There are 3 ways to turn a row about zero (a turn may also mirror it). The second row of each pair is the first, turned, with some noise. The first 27 pairs use one turn. New pairs use 3 turns, one after the other, and a turn may come again.
Some pairs, each with its turns in order after it:
2; 1; 0; 11; -7; -24; 7; -2
-14; -4; 11; -20; -4; -6; 0; 7  fekob

-1; 20; -25; 4; 1; 8; 5; -13
-12; 22; -1; 18; -7; -1; 12; 12  sut

6; -2; -9; 27; -4; 5; -2; -12
-6; 11; -3; 15; 14; -13; 9; -14  sut

0; 2; 11; 17; 4; -9; -8; 6
-3; 19; 2; 5; 8; -12; 3; 2  mopot

-27; -9; 14; -3; 2; -4; -3; -5
-7; -21; -19; 0; -6; 6; -8; -5  sut

15; 4; 4; -15; 2; 5; 2; 6
3; 4; -7; 2; -11; 16; -5; -6  fekob

16; 9; -7; -6; -18; -3; -5; 14
-2; 0; 15; 7; -22; 15; -6; 5  fekob

-6; -12; -1; -6; 2; 11; 2; -8
1; 5; -3; 8; 14; -3; -2; -11  fekob

-11; 7; -11; 12; -11; -4; 5; -6
-8; 2; 15; 0; 2; -9; 14; 5  fekob

-12; 10; 0; -15; 10; 2; -9; -6
-3; 2; -9; 5; -12; 8; -15; 10  sut

15; 13; 2; 3; 24; -18; 11; -3
5; 0; -11; -32; -3; 13; 8; 7  fekob

-23; -16; -16; 13; -21; -17; -4; 7
21; 1; 1; -12; 23; -2; -20; 21  mopot

5; 7; 6; 12; 2; -5; -7; -6
-2; -16; -1; -6; 0; 2; 6; 7  fekob

-10; -10; 1; 1; -21; 4; 4; 4
12; -1; -1; 2; 12; 17; -6; 9  mopot

6; 0; 13; 11; 24; -9; 0; -6
-10; 16; -6; -4; -5; -17; 17; -2  mopot

2; -20; 16; 9; -12; -3; 3; -5
3; 9; -13; -1; 21; 11; 9; 2  mopot

7; 0; 22; 3; 18; -6; -1; -1
-9; 19; -9; 1; -5; -6; 13; -8  mopot

2; 16; -8; 29; -14; 1; 13; -14
-10; -11; 6; 20; 12; -7; 8; 28  mopot

-10; 1; -18; 11; -3; 3; 7; 11
-5; 6; -9; -1; 8; 9; 22; 4  sut

4; -10; 4; 8; 3; -5; 4; -6
7; -7; 1; 7; 2; -7; 2; -8  sut

-1; -2; 5; -11; -4; 9; -7; -10
-8; -5; 1; 3; 3; -3; -15; 8  sut

-6; -9; -21; -6; -10; -1; -3; 4
8; -14; 7; -12; 6; 4; -14; 4  mopot

0; 8; 11; 23; -7; -18; 8; 9
-6; -14; 7; -18; -17; -15; 5; 6  fekob

-3; -1; -6; -7; -6; -8; 16; -9
-3; -9; 3; 4; -13; -9; 11; 8  sut

-2; -7; -3; 9; -1; -5; -15; 17
9; 5; -13; -13; 13; 3; 2; -4  sut

4; 12; 0; 12; 2; 17; -14; 15
21; -13; 3; 13; -12; 0; 5; 7  fekob

-19; -3; 7; -12; 12; -7; 2; 0
17; 9; -11; -7; -16; -3; 0; 0  mopot

New pairs. What belongs after each?
-30; 0; -21; -13; -19; -2; 10; 7
26; 7; 7; 0; -11; 16; -27; 5  mopot sut sut

6; 3; 2; -12; -6; 8; 4; 5
10; 5; 3; -6; -3; -10; 5; 4  mopot sut mopot

-1; 2; -1; -4; -9; -8; -14; 7
1; -7; 6; -1; 0; 9; 4; 15  mopot sut fekob

0; -1; 36; 8; 4; 8; -9; 2
-19; -13; -19; -18; 3; -3; 13; 7  sut mopot mopot

-18; 13; -17; -14; 9; 5; 7; -3
-7; -7; 9; 8; -15; -24; -4; 7  fekob mopot fekob

-13; 2; -17; -5; 34; 15; -3; 3
-7; 8; 7; 24; -15; 28; -7; -12  sut sut sut

14; 5; -2; 14; -1; -4; -20; 5
-1; 5; -7; -16; -10; -1; 12; -18  fekob sut mopot

-8; 10; 0; -13; 17; 8; 3; 1
-4; -19; 11; -10; 1; -3; -3; -8  sut fekob fekob

22; 12; -1; 2; -13; 14; -9; 4
2; -7; 11; 1; 28; -5; 7; 3  mopot sut fekob

13; -1; -5; -8; -3; 15; -8; -10
2; 6; 15; -2; -6; 3; -18; 5  sut fekob fekob

-16; -4; 2; -8; -9; 1; 4; -14
-3; -8; 2; -21; -8; 3; -2; 6  sut sut mopot

-14; 7; 2; -4; 6; 1; -7; -23
5; 8; -8; 12; -15; 5; 14; 14  sut sut sut

16; -22; 4; 6; 2; -8; 8; 11
-6; -7; -9; 10; 23; 15; -6; -2  mopot mopot mopot

-8; 3; 9; -17; 9; -15; -7; -6
17; 15; 6; 6; -10; 2; 9; -1  fekob sut fekob

-9; 9; 9; 6; 6; 2; -19; 6
4; 4; -19; 3; -6; 1; 16; -6  mopot mopot sut

5; 8; 20; 8; -11; 8; -7; -13
15; -14; -4; 14; 6; 2; 17; -3  fekob sut sut

5; 3; 2; -5; 14; -2; -8; -5
-6; -7; -8; 1; -9; 12; -1; 2  mopot fekob sut

-6; 7; 7; 10; 9; -11; -4; 16
-13; 6; -5; -15; 3; 1; -14; -4  fekob fekob sut

5; -12; 11; 1; -9; 1; -8; -5
2; -5; 14; -3; 2; 11; -8; 5  sut sut fekob

-6; -7; -5; -9; 5; -4; 2; 21
0; -14; 4; 9; 3; 15; 13; -2  sut fekob fekob

-12; 12; 1; -15; 3; -4; 8; 2
-9; 2; -6; 0; -2; -12; 0; -19  sut fekob sut

19; 9; 1; -21; -3; -6; 13; 3
4; 7; -9; 11; -3; -24; 5; 14  fekob sut fekob

0; 5; 2; -5; 1; 12; 1; 11
8; -2; -5; -4; 6; -13; -4; 4  fekob mopot fekob

2; -4; -16; 8; 26; -4; 2; 4
-8; 10; -9; 19; -11; -6; 18; 7  sut sut mopot

11; -14; 19; 18; 3; -2; 20; 5
8; 6; 2; 21; -11; -12; 17; -18  mopot sut fekob

-4; 13; -1; -4; 17; 14; 3; 0
0; -21; -8; 1; -10; -6; 0; 3  mopot sut sut

7; 5; -17; -9; -2; 8; -11; 13
10; 0; 8; -1; 19; -12; -6; 8  mopot fekob fekob

-20; -4; 11; -9; -5; 11; -10; 0
19; 4; -2; -8; -4; 0; 15; 16  mopot mopot mopot

-2; -8; 10; -2; 4; -9; 4; 7
2; -6; -5; -9; -2; -2; -13; 4  sut sut fekob

5; 16; 10; -7; -12; -4; 2; 11
-4; -8; -12; -18; 5; 1; -8; 8  sut sut sut

